The rows of a group lie close to one hidden flat surface of 10 dimensions, which passes through zero. Surfaces can cross.
Some rows, each with its group after it:
[ -4   6  29  -5  -2  -4 -10   4  -4  -3  20   0  26 -27   2] | Y
[ 11  -6   3  56  16 -21 -29 -28 -48  36  33  -6 -13 -10   6] | L
[  4  18   0 -40 -24  11 -16 -15   4  16 -15   5 -48   4  -3] | W
[-32 -14 -16 -44   4  -9 -14   4   1  -8  27   5 -21  15  25] | L
[  0 -18 -28   1   7   3 -15   6 -15 -28  -7  35  18   8   9] | F
[ -3   5  13 -15  10  18  33   6  19 -31  38   2  27 -53   8] | B
[ -6  10   6 -37  18  -6 -19  17  -6  23  -6  28 -27   0   0] | S
[ 39   2  22  23   0  -8 -21 -32  26  19   1  30 -24  30 -43] | W
[ -2 -28   1 -12  16  -3 -15  -6  26 -25  -8   9 -13   5   1] | J
[ -3 -20   2  -2 -23   7 -18  -3 -14  19   3   0   1  11 -10] | H
[ 21   5  32   1  35   1  18 -28  -7 -27  -4  10  -9  -4 -17] | W
[ 23 -29   2  -3  -2  27 -39  -9  20 -20 -20  37  -3 -18 -26] | B
[ -4  -5 -11  36  14  -1  11  -5   2 -14 -31 -28  10   2   4] | L
[-20 -12  -8  21  -7   9  20   1   6   1 -20   9  36 -19  14] | L
[ 21 -13   1  10  -8   6   2  -4  -5   7 -14 -17 -23 -16   1] | Y
[  8  12  34 -13 -23   8  -8 -13 -20  17 -23 -36 -26  -7 -14] | Y
[-17 -21 -24   3 -18  -4  -1 -26  -4   1  38  46   7 -33  47] | W
[ -2  -3   7 -11  12  12 -10  16 -32  21  41 -13 -12 -11 -15] | S
[  9 -10  24  18  -2 -13  -7 -16  -4   3  -6  -3   5 -16   2] | B
[ 23  16  27 -22   6   6   7  -1 -25  15 -11   9 -28 -21 -10] | F
[  1  24  26 -31   3 -14 -12   7  -4  30  12 -11 -36  -6   0] | W
[ 29 -11  36  17 -21 -37 -35 -25 -17  22  33   8  -9  32 -15] | H
[ 15  17   6  18   7 -16  28   9  59  18   6 -14 -19 -13  -2] | J
[  6   0  19  -6   2  -2 -22   7  -1  14   4 -11 -13   1 -13] | J
[ -9   5  -2  -7 -13  -5  -4   4 -10  17  -6   3   1  21  -1] | B
[-36  -6 -53  18  17  10   3   8  23 -29   2 -29  17  -2  23] | Y
[-10 -32  20 -16 -27  -6  41 -31 -59  23  17  -4 -18 -13  29] | B
[  1  10  40 -35 -14   8 -20 -12 -21  -3  33   9   3 -37  -4] | Y
[ 17   4  37  10   5 -50  10 -45 -67 -35 -10 -16  -5  28  26] | F
[  9  60  15   5  15  -1 -19 -21 -34   2  11   3  -6 -19  -1] | J
[  4  14  23   3 -30 -23 -27  -8  -5   2 -13 -31   2  35 -10] | F
[ 17  -2  17   5 -10 -20  -8 -27  15 -23  -5   6  -3  29  -7] | L
[  4  -2  -6  11   3   3   3  14  24  -2  -5 -36  -8 -24   5] | Y
[  5 -17  36  17  10 -14  -3 -15  -2   9 -22 -18  -6  16 -15] | J
[-13  36 -17 -10  18  -8  21  -4 -27   5 -52  -1 -31  -7  34] | H
[-15  46  19  -8 -41   3  16   0  -6  27 -33   6  33  27 -15] | B
[  3  -3  -4   0 -29 -17 -12 -27 -17  -4 -24  23  -3  10  26] | S
[ 19  40  -2 -18  22  -9  17  11  37  19  12   6 -44  20 -18] | H
[-13   7  30  15   0 -13   2 -12  -4  11  39 -21  23  19 -16] | L
[  2  15 -15 -10  11 -10  29   0  -4   2  -2   0 -28  14  15] | H
[ -3  12 -12 -19   9   3 -20  11 -17 -14   3 -16 -10  13   0] | J
[-18 -10  20 -15  14   7   5  -1 -11   3 -46 -30 -15  21 -12] | S
[ 22  -2  -5  34  28 -20 -34 -13 -26  20  39   0 -29 -20   7] | L
[-13  -6  -7 -12  13   0  19   4 -27  14 -29  28  -3   7  11] | S
[-24 -35 -34  20   8  -8  24 -39 -31  -3  -1 -12 -26  21  38] | L
[ 13  25   2 -11   0   6  51  -4 -17  18  11  18 -10  20 -14] | H
[-14 -33  -3  39  18  12   3  -3 -23 -10  16 -18  36 -25   2] | S
[  2  20  15  -1  12 -10  30 -25  42 -10  13   7 -13   1   1] | W
[ -1  -5   0 -23   6  -4  21   2 -25 -31  28   7   9 -16  23] | H
[ 13 -16  12   1 -22 -11  10 -30 -24   6  14  18  -9   5   8] | L
[ -7   6   2 -29 -23  26  41   0 -17  -9 -46   1   8  23 -12] | W
[ -6   9   3   0   2   3   4  19  29  40 -20  26   0  10 -18] | S
[ -7  10 -20   8   1   7 -10  -5 -25   6   3  -2  -2   7   3] | B
[-27 -16 -17  -3 -15  10  11  11 -23   8  22 -46   6  15   7] | F
[-20  26   2   1  13  -9 -20   1  21   0  -6 -27   1  14  -4] | Y
[ 11  40  17   7  -2   9  12   3  57 -10 -24  13  24  -6 -25] | F
[ 18  36 -30  27 -18 -26  -4   8  -8  -8   0 -16  14  30   9] | S
[ -2   4  14 -24 -11  34  14 -23  24 -15 -10 -13 -19 -18 -17] | J
[  0  -7 -10  -7 -34   5 -28  -4  38 -32  14 -13  14   6   1] | S
[  2  38  14 -24  17   8  13  -1 -14  13  17   3 -20   5 -18] | F
[  1 -12  27  34   7 -11 -25 -14  -1  40  11  -3  -7 -15 -11] | S
[-10  31   4  -1 -24 -14  11  31   9  35  31  15  39  60 -30] | W
[  1  11  13  -7  13  -3 -18  -3 -27  -3   2   0  -2   6  -6] | J
[  4  -8  -7  14  19  -1  32 -19  -3  17  -7 -13 -42 -14  16] | L
[ -7 -13  -5  -9 -29  26  22 -12 -38 -17 -25   4  26  15  -6] | Y
[  2  -1 -37   4  -4  15 -11  -1   3 -16 -19  28   7  24  -8] | Y
[-16 -64 -32  15 -11   7   5 -15   4  24 -22   1 -28  10  18] | F
[ 24 -19 -41   1  25  28 -43  -9 -53 -26   7  -1 -35  -9  -6] | B
[ 11 -15 -13 -21 -17   1 -29 -29 -16  21  41  42 -45  -9  11] | W
[-23   1 -15  -1 -23   6  19 -13  14 -11 -21  11  21 -13  26] | W
[  1 -16 -15 -41   2 -17 -43  14 -25  19  38  30 -40   8  21] | J
[ 14 -23   9 -17 -13  13  15   8  11  14 -24   1 -21 -31   3] | F
[ 15  16  22 -14  -3  -9  27 -12  32  -8 -11   2 -18  14 -10] | H
[ 40 -11 -30 -12   6  27 -33   9  -3 -33  -9  32 -16 -14 -16] | B
[ 28  13   6  16  -6 -24  -3  17 -22 -11 -30 -11   9  16  -1] | B
[ 19 -12   4  12  11  -7  27 -17 -24 -13  26 -22 -18   3   5] | L
[-17 -18  -8  13 -24  21  -9  -4 -29   4 -18  16  39  -9   2] | H
[ -9 -14 -10 -42  -6  29  36  10   8 -22   7  24  10   1  -4] | J
[  9  13  29  -2 -31 -18  18  -3   7 -42 -14 -34  37   6   8] | F
[ 18  54  15  -1  39 -37 -24  17   6   9  -5   0 -26  28 -11] | J
[  8   7 -16  28  13 -15   9  -6  10 -22  18  45  38 -16  20] | H
[-17 -25 -16 -10  11   3  12   5 -24 -28  16 -28   2 -15  25] | H
[ -9   6   0   6 -12 -14   0  -1  18  18  -3 -15  -6   1  11] | W
[ -2 -14  33  -5   5 -19  22  -6  -9   7  35  14   9 -26  15] | Y
[ 15  10  23 -22  10  -1  -6 -14 -26   6   4 -24 -46   7 -15] | Y
[ -1   3   5  19   7  -3  35 -20   4 -16 -21  -7   7   8   3] | F
[  3  51  18  38  33 -22 -25  16  19  -5  28 -22  27 -35   2] | B
[ 15   1  -1  -6 -39  -1  23 -31  -8  16  10  37 -14  -4  13] | S

New rows. What belongs after each?
[-18  61  11  28  20   0 -18  -5 -10  35  49 -15  18  -1 -23] | F
[  1   6  18 -77  -9  30   0  -6 -15 -23 -23  22 -24   2 -14] | S
[ -1  22 -28 -52 -19  10  -9   4   5   1  -2  34 -30  16   5] | J
[ -7  -4 -19  12   9  22  16   0  29   5 -21  24   9  -8  -8] | F
[-25 -41 -16  11  18  25 -58  -7 -22  -9   6  -6   8   4 -14] | B
[  7  17   6   2   8 -12 -35   0   7  10  19  -2 -14  -6  -1] | W
[ 29  15 -17   2  12  -2  -9  31  26  11 -34   8 -21  43 -35] | Y
[  2  -9 -17   3 -10  -1  -5   1  37   8  12   6 -16  -8   7] | W
[ 12  24   6   6  -2   4  -7 -16 -14 -40 -52  10  25   8  -5] | S
[-10  18  13  12  -9   4 -16 -18  11  26 -82   1 -14 -14   5] | H
[  6  -2  13   4  12 -14  29 -17  28   6  10  29 -11 -15  11] | J
[ 18 -23  26  42  17  -7  17 -26 -15  -6 -38 -26  -9   8 -13] | W
[ 14   3  -5   8  28   3 -10   5  17 -26  12 -14  -3   7 -17] | W
[ -4  25  -2 -27 -11   5  25   1  14  19  12  15 -17   2   2] | B
[ -1 -10  17 -27  -4  -8 -20  -3 -23 -13   6  -7 -10 -15  20] | H
[-30  53   0 -32 -23  -2  -1  -9  16  -2 -27 -24  -9   7  16] | W
[ -8 -28  11   6 -13  20 -12  -5 -14  26   7  -6   4 -19 -13] | H
[ 27 -13   5 -12  10  12 -16  12  -6   1  -1  12 -16   2 -26] | W
[ -4  15  16  -8   4 -19 -11  -2 -39  20  33  -6 -13  11   2] | W
[  8  -5  -1  20  27 -14   8 -12   4 -18  84 -12   3   2  -2] | L
[  0  14  51 -20   1  11   2 -12 -59  18 -17 -18  -9 -32  -6] | H
[-15 -16  17  14  46 -28 -57   6  21 -37  -9 -55  -5  -8  13] | S
[-18  37  -8  20 -12  15   4  -6   2  -2 -11   7  42  -6  -4] | B
[ -3  21 -44   3  15  31  -6  18 -24  40 -26   6 -33  -2  -9] | L
[-13 -10 -21  23  16   2 -29  -7 -28  20  13  17   0   4   4] | F
[-17 -13  -7   3  -4  -3 -17  18   3  -5   4   3  29  14   0] | B
[-15 -57 -21 -12 -28  13  24  -8  14 -11   6 -15  -6  13  13] | H
[ 31 -12   9  31  25 -18  -9  -4  -9  -6   4  11  -4  -2  -5] | Y
[-38  -4 -11  24  26  22 -37  -6  40 -10  17  -1  32 -17 -13] | B
[ 23  29  16  -2   4 -23 -30  29 -16   8 -11 -22 -11  20 -15] | B
[ -1 -29  48   0 -21  14 -17 -48 -24  16 -21 -33 -29  -9 -16] | J
[ 18 -19  27 -20 -11 -22  13  12 -47  34  36  44   1  -7   7] | Y
[-22  -4  -9 -24 -26  -6  16  69  47  47  -4  -4  15 -20  15] | W
[ 21 -14   8   9   7   2   3  -8  21   0   2  28  -3  -4 -14] | W
[-14   9 -14 -15 -12  11   0  -3 -15 -13  -4  -5  10   8   6] | W
[ -5 -23 -12  16   0   1  -6   4  44   7 -29 -22 -11  14  -8] | F
[  7 -22 -13  41  35 -21  -4 -31  -8 -15  17  -5 -18  -7  19] | Y
[-20  28  -6 -45 -33  -1  -4  24  16  -2  62 -28  10  37  -7] | F
[  5  34  27   9 -17  24   0  27 -19  35  -8  -7  36  -5 -43] | L
[  3   7  23 -24  -5  19  30  -1  12   2 -10   1  -4 -10 -16] | H
[ -3  10  11 -36  -3  14 -22  19  -7   3   1  -2  -6  -8 -11] | H
[ 17  -7   6  31  33 -25   2  42 -30  -1  -6 -52   8  16  -8] | Y
[ 14 -29   0  -1 -17  11 -28  24 -28  32  -9  26   5  -5 -15] | W
[ 17  -9   4 -17 -17   4 -30  -2 -71  24  10  -6 -26  -3  -4] | Y
[ -9  12  52 -29 -17 -20  54 -15  -5  40 -21  -4 -26  36  -9] | Y
[ 21   8  23  -6  18   5  41   8  10 -31 -21 -12   7  22 -31] | Y
[ -4  21 -34   0   0  -6 -10  11   6  -4 -24  21   2  20  12] | H
[ 60  12  27  -5  -4 -13 -16   2  -6 -22  15   5 -14   0 -24] | L
[ 33 -32 -33  -8   9   2  17  32  -4  11  24  -6 -43 -23   9] | Y
[-22  15   2 -39 -48  35 -24  -8  -2  10  -6 -11  -5 -27   3] | Y
[ 31  56   4   5 -13 -35  -5  -3 -21  35 -12  -1 -36  34  -2] | S
[-18 -11  -8 -13  -1  27  28 -14  21 -10  12  11   2 -17   3] | B
[-11  -4 -47  -6 -24   4   2 -42   6 -10  61  34 -11  18  25] | W
[  7 -36 -32  10 -18   9  29   6 -28   8 -12 -13 -10  -7  17] | Y
[-16  -1 -24   5  42 -10 -17  10  41 -18  47   1  -2 -14  16] | L
[ 10  28   6 -51  41 -17   3  10  14 -35 -16   0 -48   1  12] | S
[  0  40 -28   7  35 -10 -13  24   0   6  -5  -4 -15   9   3] | H
[ 16   4  12   5   5   2   3 -12  -6  -7   5   1  -7 -28   3] | B
[-13 -35   7 -25  -3  13  -7  24  40 -14 -29 -10   8  41 -29] | B
[ -2   5  47   0  11 -22  25 -34 -28  14  -8   0 -20 -21  20] | W
[ -6 -20  -5 -19 -15   0 -14   0  -8  -7  18  10   0 -11  15] | H
[ -5  26  -2  -3  26 -13  -2 -16   8 -21  55   2  -3   0   8] | W
[ 12  20  32   5  35 -18 -11  -1  82 -10 -22 -19 -27  -7 -16] | S
[-25  31  -2  21  10  37 -35 -16  24  -6 -21  -9  28  -2 -34] | B
[-12 -42 -15  20  -2  18  -1  -6  43  48  23   3 -24 -24  -4] | H
[ -1  -7 -15  -5  47 -26   5  26  -2  -1  48   3 -17  13  10] | Y
[ -9  13  24 -47 -16  -1 -13  13  22   7   6   8  -6  15 -12] | L
[ -2 -23   9 -18   2   2  21   4  12  -8   3  -9 -12   2   2] | B
[  5  -6  -3  -3  -1  -4  23  16  26  13   3  -6 -13 -12   7] | Y
[ 23  -6  -6  33 -18 -17  19 -22 -22  -5  -1  36  19 -34  35] | B
[ -1  -3  15  -5   3  -5   1 -16  -6  -2  20   7  -4 -15   6] | Y
[-2 -8  0 23 -5 -9  8 -9 -8 13  4 -4  5 17  2] | W
[-10  -5  10  -4  19   9  23 -25 -50 -23   9  10  11  -5   7] | J
[ 18   8  10   6  26 -16  -5 -19 -16 -22 -28  21 -14  24  -2] | F
[  0   6   0  47  30 -16  -9 -40 -15   1 -20  23  -1  16   3] | F
[ 21 -32 -13  15  -6   1 -30  -2 -11  19  13  14 -20  -3  -6] | W
[ 22 -12  20  -5   2 -40 -36  11  30 -30  17 -14  -7  -6  16] | F
[-15  27  -9   9 -13   1 -15  -2  -6   0  31  20  40  13  -5] | F
[  3 -33  -2 -38   8   5 -26  28  25  -1  12  12 -21  16 -16] | B
[-12 -20   2  12  24 -23  13 -27  10  16  21 -11 -43 -16  34] | L
[  9 -10  43 -14 -26 -23 -28   0 -14  -5  19   9  21  -7   4] | L
[  9  35  22 -50  -9   9   7   9  -4  14   5  13 -17  32 -32] | W
[-20  15 -24 -16   7  -2 -21  -3   8  20   4   2 -31  28   2] | Y
[-31  29 -25  -2 -17  31  32  -4  -4  -4 -22  -2  31  20  -7] | B
[-29   8 -35 -29   2   8 -14   2  -7   4  23   3 -21  14  14] | Y
[ -8   6 -29 -10 -15   9  14  -8  29  -8  19  -1  -8  20   3] | W
[  5  23  -3  -7  25 -11  -3  20 -38  15   5 -64 -41  50 -18] | H
[ -7   5   6 -10   2   2  14   5 -18  -4 -14 -33  -6  10  -2] | W
[ -8  66 -14  -3  25  24 -14  14  17 -10  22 -14  13 -19 -18] | B
[ 21  29 -14   0 -24  -2 -12   9  21  12  10  72  25  34 -24] | H
[ 16  -4  19  27   8 -12 -53 -27 -24  23  19  17 -14 -37   6] | B
[ 27  15   8  20 -10  19  42  -5   3  -5 -49 -16   5   9 -28] | L
[  9   2   4  15  -2 -14 -15  -4  -6 -24 -10   7  25   2   7] | F
[ 18  21  -8   4 -23   8  35  -4 -18 -14 -18  17  17  -9   9] | B
[  4  14  11 -27   8   3  21   0  17   7  -2  -7 -34  -6  -4] | H
[ 23  42  41  30  14  -4  10  -8  -3  11  -4  10  23  -1 -35] | H
[  5 -35  22  20  -4  -7 -26  -2 -15  29 -50  12  -8 -69  33] | W
[ 15  -1  12 -18 -14  -3 -20   8  10  14  20  35  -4 -28   7] | F
[-23  14  -4 -30 -25  19  31  -7  14 -14 -42  15  12 -17  19] | W
[ -1  -3 -10   9 -16  -8 -22  29  16  31   1  -6   8  10  -9] | W
